All groups share one centre, and each spreads out both ways along 8 directions, with some noise.
(in the rows, 128 means zero)
Some rows, each with its group after it:
[ 70 162  30 128 107 136 105 114 135 110  97 128  86 109 138]  (2)
[121 130 140 119  89 138 124 166 144 151  90 176 144 131 133]  (5)
[113 152 175 113  69  95 114  87  80 139 110 134  82 182  98]  (2)
[112 103 160 107 148 163 145 126 122 118 112  99 136 107 113]  (7)
[141  99 162 151 172  96 166 138 144 100 173 151 125 131  98]  (4)
[159 146 155 194 159 119 166 148 126 127 116 139 130 150 136]  (7)
[120 101 151 131 145 109 135 135 127 110 100  92 147 151 128]  (4)
[ 87  62 140 118 161 144 134 106 130 122 112 134 132 123 133]  (3)
[ 69 123  78 125  99 152 138 130 153 177 138 193 145 137 132]  (4)
[ 87 105 168 130 159  71 139  89 117 122 134 179 116 196 148]  (5)
[127 171 101 168 107 125 126 145 146 159 116 139 121 152 137]  (5)
[119 145 152 119  95 112 147 163 163 166 144 153 164 160 111]  (1)
[ 84 153  79 142 143 187 121  87  84 145  87  80 111 136 169]  (0)
[105 114 101 147 155 138 126 115 140 131 135 112 119 124 134]  (2)
[146 129 117 163 167 154 144 147 156 132 152 112 128  97 126]  (3)
[ 71 148 154 130 174 150 149 162 174 176 113 157 167 176 183]  (6)
[106 109  85 116  48 151  96 122 134 174  99  99 133 120 103]  (1)
[136  57 136 151 151 138 102 178 181 186 158  98 170 152 142]  (6)
[153 134 100 139 127 100 105 158 149 107 113  20 154 128 130]  (4)
[118 114 103 174 132 100 150  83 126 120 117 124 108 137 117]  (1)
[ 81 155 139 130 137 121 165 108 117  97 109 156  96 142 111]  (6)
[ 93  99 160 119 143 119 171 160 169 131 135 113 174 149 100]  (3)
[157 166 106 129 143 133 135 145 136 114 139 124 143 106 145]  (3)
[109 175 121  90 116 171 120 170 120 177 105 136 184 156 188]  (7)
[108 140  79 132 152 175 134  84 137 133 135 134 123  77 153]  (6)
[ 95 135 115 145 127 157 110 120  69 167  90  79 128 200 166]  (0)
[ 92 117 146  99 163 182 131  98 100 143  87  87 158 132 172]  (6)
[116  89 146 132 178 128 205 177 150  80 140  92 185 120  89]  (1)
[113 128 198 114 140 126 171  82  94 127 127 165 131 154 122]  (4)
[126 137  93 194 116 138 193 132 114 118 101 146 133 131  97]  (5)
[119 140 140 113 158 172 106 127 139 144 157 153  95  90 145]  (1)
[108 119 164 138 169 142 133  86 100 150 142 135 115 165 152]  (0)
[123 126 157 170 191 140 131 146 150 157 161 145 108 156 155]  (3)
[104 105 139 131 170 146 167 142 149 123 164 110 143 114 100]  (2)
[ 66  81  89 102 121 112 104  46 128 121 145 123  90 115 110]  (7)
[ 60 174 167 119 119 135 141 126 129 177 150  75 114 200 103]  (2)
[120 103 102 144  67 120 153 176 167 143 128 113 158 128  63]  (1)
[ 85 115 182  97 175 152 136 108 139 182 147 106 184 174 182]  (5)
[105  93 145 148 138 123  91  92 112 158 111  81 101 169 136]  (6)
[153 127 120 134 105 149 132 105 107 127 101 157 122  90 129]  (7)
[144 127 108 110 137 150 112 160 172 153 122 157 173  97 177]  (2)
[131  84 170 171 152  87 104 140 159 168 175  83 114 189 111]  (6)
[ 77  83 150 120 116 124 166 129 163 143 109  75 169 146  84]  (3)
[133  87 118 111 109 139 122 156 156 119 131 174 132  87 101]  (5)
[112 112 153 157 167  85 141 118 121 121 132 142 121 193 143]  (6)
[ 55 104 178 138 175  99 169  73 148 113 122  82 112 160  99]  (7)
[118 126 126 103 120 179 141 151 150 160 123 122 175 104 138]  (5)
[108 176 129 106 101 143 116  67 157 183 153 158 106 101 141]  (2)
[122 166 159 123 140 173 156 179 132 141 185  91 120 126  74]  (3)
[153 123 124 142 159 118 127 133 139  99 160  68 120 104 109]  (4)
[ 86 131 189  89 181 147 117  95 117 152 146 120 123 157 167]  (0)
[143  99 110 162 125 141 130 154 157 154 142 138 131 105 112]  (5)
[105  91 161 152 165 109 154  94 113 111 139 157 101 151 117]  (4)
[124 112  77 174 147 116 114 103 163 140 161 149 100 113 138]  (2)
[ 84 100 134  92 133  91 116  60 114 118 129 190 112 150 153]  (5)
[ 84 145  93 161 159 151 158 116 118 114  89  86 124 143 138]  (0)
[119  96  84 154 135 112 102 134 113 123 150 101 103 152 119]  (0)
[137 116  99  98 136 154 151 165 166 117 156 127 180  71 120]  (1)
[ 91 121 171 137 151 135 149 163 169 167 152 111 145 163 114]  (3)
[145 120 124 148 113 100  95 168 142 151 120 135 144 176 156]  (2)
[132 123  92 144 108  82 166 110 115  98 137  83 157 144  92]  (4)
[138 120 119  93  97 164 132 164 172 149 167 160 150  68 100]  (1)
[103 128 113 104  92 146 129 124 135 141 127  95 140 115 102]  (3)
[ 69 154  96  88 122 150  94 116 166 121  77  66 119  91 147]  (0)
[102 125 139 147 172 111 151 109 124 111 143 106 119 159 124]  (5)
[107 134 173 137 177 102 146 158 140 135 162 134 143 197 143]  (0)
[124  91 111 162 151 115 131 122 145 115 151 151 100 118 112]  (4)
[ 54 121 121 162 183 160 140  90 110 139  98  41 111 168 145]  (7)
[149  89 120  83 107 142  67 135 104 136 156 155 114 113 139]  (7)
[ 96  65 115 142 124 163  91  88 116 159  96  78 100 118 124]  (6)
[111 152 104 160 124 128 152  65 118 129  74 108 126 128 149]  (1)
[158  90 101 162  85 145 167 119 146 137 118 164 142  63  83]  (0)
[120 124 116 124 132 139 197 164 156 104 109  90 205 104 102]  (1)
[129 158 169 163 135 127 135 120 153 152  94 112 118 146 141]  (7)
[147 140 116 119 125 141  98 145 148 134 124  68 138 102 137]  (4)
[ 97 167 150 126 127 136 118 173 194 194 140 137 145 160 149]  (6)
[133 105  92 150 144 162 126 119  96 119 122 118 115 106 132]  (7)
[ 80 153 153 126 161 142 146  84 146 159 146 121 118 144 144]  (2)
[107  97 110 166 127 110 122 109 183 170 101 109 148 137 148]  (3)
[ 81  95 149 105 139 160 102 100  70 142  85  54 117 176 146]  (0)

New rows, each followed by its group:
[ 77  84 166  76 155 101 117  82 115  98 128 160 110 145 137]  (5)
[ 95 115 206 101 163  95 133 149 154 122 136 111 143 181 125]  (0)
[119  88  83 118 137 125 128 149 151 117 138  88 169 118 128]  (1)
[111 129 123 102 111  91 157 110 114  91 116 107 155 143 103]  (3)
[128  70 212  84 134 133 122 111 137 107 131 112 108  87  83]  (7)
[ 72 174  98  97 181 187 136 111 159 112 124  93 124  73 158]  (0)
[143 141 114 124 122  99 136  71  80  85 146 116 100 119 112]  (6)
[ 93 122 161 143 151 136 136 166 175 171 164 138 130 163 123]  (3)
[123 157  98 126  87 156 103 151 167 180 160 128 122 108 115]  (3)
[137 128 139 126  86 105 111 115 107 135 128 141 104 149 104]  (2)
[132 125 140 105 107 138 108  95 105 128  73  81 140 123 142]  (4)
[ 55 168 105 165 166 113 152 108 153 161 119  93 137 200 165]  (7)
[ 97 140 138 118 152 162 161 136 121 114 115  76 143 129 116]  (5)
[103  83 109  97 111 184 108 131 115 146  68 112 160 108 150]  (6)
[ 98  73 139  93 124 115  86 113 119 157 146 114 131 168 139]  (1)
[ 92 143 186  86 166 207 170 118 122 150 167 169 130 104 124]  (4)
[110 153 142 144 165 141 109  81  75 132 117 116  79 167 169]  (3)
[145  97 161 125 155 126 131 167 166 114 141 153 138 105 123]  (4)
[ 93 148 153  80 161 190 138  89 144 150 102 131 159  87 180]  (2)
[133 134 174 140 192 195 169 181 165 145 121  76 179 110 148]  (3)
[123 135  95 166 139 110 155 103 124 126 135 162 122 141 133]  (7)
[160  96  99 128 155 140 140 113 173 115 155 187 142  39 137]  (2)
[ 45  84 141 107 168 130 139  75 121 117 129  77 113 151 112]  (7)
[162 157 119 103 114 133 103 150 161 172 172 101 164 115 149]  (6)
[ 92 142  86 176 147 141 164  55  89 134 109  97 113 151 135]  (5)
[ 78 168 147  92 137 172 128 132 130 168  76 134 169 156 196]  (6)
[157  87 119 159 126 114 120 145 137 143 160 117 129 133 104]  (2)
[ 92 105 131  66 124 120 109  79 140 162 144 196 157 133 175]  (5)
[ 55 155 153 112 151 145 125  57  65 122  65  56  98 178 155]  (5)
[114 130 150 118 136 135 133 158 139 151 130 105 157 158 131]  (2)
[136 123 135 130 137 101 126 112 104 116 135 125 130 156 138]  (6)
[106 176 183 112 138 136 128 146 165 176 159  80 135 159 127]  (6)
[127 146 131 130  95 108 172  98 141 143 110 147 166 133 121]  (1)
[113 110 186 144 166 138 181 137 160 108 121  94 136 110  90]  (7)
[ 71  76 114 118  99 160 110  99 159 179 103 100 133 115 111]  (3)
[113 141 220 108 130 102 130 105  92 144 100 134 124 203 145]  (2)
[ 64 168 137  89 112 181 130 109 129 164 121  82 127 134 116]  (2)
[130 141 135 101  93 122 101 124 182 168 141 162 130 102 139]  (0)
[141 104 169 153 145 135 174 132 120 154 157 171 155 150 117]  (0)
[117 119 106 173 148 114 197 111 130  88  95  92 150 123 103]  (1)
[118 155 164 149 158 107  96 101 134 155 132 131  95 177 169]  (4)
[ 80 179 110  97 127 120  89  67 127 174 124 115 121 165 189]  (5)
[112  92 134 120 189 170 123 103  98 105 113 147 115 101 162]  (3)
[107 161 167  96 115 162 133  41 139 173 149 152 107  91 133]  (2)
[ 87 131 140 157 186 125 154 181 202 171 144 180 166 174 172]  (6)
[ 90 156 165 116 127 105 154 115 121 114 139 135 107 167 102]  (2)
[130 107 141 146 102 135  95 146 139 150  86 147 102 131 126]  (5)
[101  98 177  72 112 178 118 167 137 164 153 131 142 119 100]  (1)
[ 86 171  64 144 142 160  71 122 153 185 139  52 102 145 167]  (4)
[121  91  70 179 135  96 131 110 129  94 157 133  77 114  82]  (2)
[ 97 167 123 154 180 123 141 113 160 162 152 163 133 164 187]  (6)
[110 139 134  84  94 188 121 118 130 164 124 101 144  93 116]  (2)
[134  79 172 147 146  95 144 135 126 100 169  84 108 147  58]  (6)
[113 204  89 134 134 124 119 146 137  97 133  52  89 124 111]  (5)
[112 139  68 177 159  79  91  98 148 131 171 137  67 150 151]  (0)
[ 55 161 108 123 113 144 125 102 115 141 122  82  87 154 102]  (2)
[114 140 127 116 107 131 164 153 165 136 116  68 187 125  96]  (3)
[ 35 120 135  33 121 143 124  86 101 145 117 127 160 163 154]  (7)
[154  89 117 165 122 105  85 134 117 154 116 119 120 163 150]  (2)
[ 96  80 102 103 128 176  89 102 145 157  84 144 145  88 175]  (3)
[160 146 169 122 124  98  80 144 148 139  86  94 140 152 173]  (4)
[101 105 153 176 156 146 153 125 168 161 112  59 144 140 116]  (3)
[138 151 174  77 106 128 152 155 127 139 126 190 179 134 143]  (7)
[114 106  93 128 176 176 139 105 132 135 134 124 156  90 168]  (6)
[ 88 164 193 120 154 129 119 109 124 177 115 150 124 203 178]  (4)
[ 82 162 143 123 148 120 128 155 147 155 121 119 145 190 159]  (2)
[ 96 135 162 165 137 102 105  75 164 158 106  86  79 154 130]  (7)
[ 95 143 125  85  81  93 141  84 108 117  67  77 171 161 127]  (3)
[ 88 132 121 119 138 169 171  88 117 149 183 182 112 112 106]  (4)
[113 151 108  96 107 155 120 115 118 135 103 128 136 109 145]  (6)
[120 161 134 132 158 130 198  84 128 106  77 108 188 117 165]  (1)
[127 173 125 185 138 136 184 134 160 140  97 129 147 127 131]  (7)
[ 70 150  63 150 156 149 127  95 135  96  86  73  91 102 136]  (0)
[ 98 120  82 150 145 121 131  87  96 128 132 151 113 158 150]  (7)
[111 131 136 161 151 117 111 130 142 157 180 157  81 165 126]  (3)
[103 134 116  95 115 141 123  84  88 114  85  94 133 124 146]  (3)
[ 97 149 154 152 181 123 140 144 175 179 154 137 148 183 175]  (6)
[103  64 133  92 138 145 141 124 119 115 125  84 163 120 106]  (1)
[121  88 154 131 175 114 181 152 118  77 141 144 156 137 107]  (6)
[ 80 129 144 106 120 190 125 150 170 165 117  87 130 102 108]  (6)
[152 175 141 127 147 133 117 122 136 137 171  84 116 121 133]  (4)
[126 153 119 157 101 143 130 161 119 113  79 112  98 128  99]  (5)
[ 98 116 104 126 173 166 162  93 116 104 149  56 127  97 108]  (5)
[129 119 157  90 127 126 106 186 182 156 157 162 162 126 137]  (5)
[ 66  79  92 130 136 209 109 125 147 175  67 131 144 104 170]  (6)
[151 101  88 190 112 114 161 129 136 135 136 160 128 120  95]  (0)
[169 147 163 131 167 122 167 126 140 103 224 151 116  90  90]  (4)
[ 74 122 152 116 156 168  86 134 110 152 108  76 104 173 153]  (1)
[ 98 106 135 155 167 139  92  94 129 167 127 146  86 157 168]  (3)
[105 145 162 126 155 125 135 142 105 128 180 147  91 174 114]  (3)
[123 111 145 124 181 117 157  89  80  90 123 120 143 149 147]  (6)
[ 87  95 201 133 154  88 131  76 169 125 129  95  89 134  89]  (7)
[107 139 131 108 149 165 109  97 140 162  93 135 149 117 198]  (2)
[ 85 153 152  97 110 123 121 133 130 162 127 131 137 180 139]  (3)
[130 105  85 105 124 144 129 108 115  94 128 136 130  75 118]  (3)
[132  87  51 156 111 115 115 163 129  95 132 118 108 106  88]  (2)
[134  83 126 146 111 116  97 132 143 143 150  95 104 131  93]  (6)
[124 130  99 162 126 115 179 127 140 127 141 175 146 137 115]  (5)
[119 139 151 152 152 130  84 113  80 163  98 113 104 209 190]  (7)
[102 144 144 119 107 144 123  99 124 161 103 123 129 145 139]  (1)
[ 99 124 155 139 187 169 120 136 179 204 159  76 158 152 170]  (6)
[ 92 101 105 123 192 134 140  53 134 147 195  97 143 127 156]  (5)
[ 60 146 126 122 147 162  95 112 121 171  83  60 121 179 177]  (4)
[ 80 142 169 134 157 102 128  96  98 111  96 107  96 195 143]  (5)
[104 139 143 133 180 144 149 103 174 160 160 145 140 117 160]  (2)
[136 139 153 124 116 115 125 109 142 158 149 160 125 137 132]  (2)
[ 59  91 109 131 164 105 171  95 163 102 164 110 126 126  86]  (7)
[125 159 122 143 163 113 165 153 176 127 182 167 147 132 133]  (6)
[103 114 135 130 138 120 154 208 130 102 131  86 149 173  87]  (2)
[ 72 154 139 101 200 171 149 121 138 111 133  91 133 114 152]  (0)
[ 94 121 145 108 143 184 117  30 108 157  99 109 105  94 159]  (2)
[ 93 133 140 135 163 112 153 122 119 120 107 166 141 172 164]  (6)
[ 89 106 113 171 188 103 144 134 151 124 174 105 117 172 122]  (7)
[121 134 145 141 126 194 170  84  95 178 102 148 149 119 147]  (0)
[102 117 141  85 133 125 142 119 118 107  95 126 171 133 149]  (3)
[ 95 130 106 121  86 149  77  91 112 166  72 119 107 143 160]  (6)
[126 105 122 132 131 126 119  80  96 112 132  93  97 119 110]  (6)
[ 71  86 114 118 139 129 115  94 182 129 153  69 102  94  87]  (7)
[109 190 128 153 108 167  99  87 127 177 102 157  61 119 151]  (1)
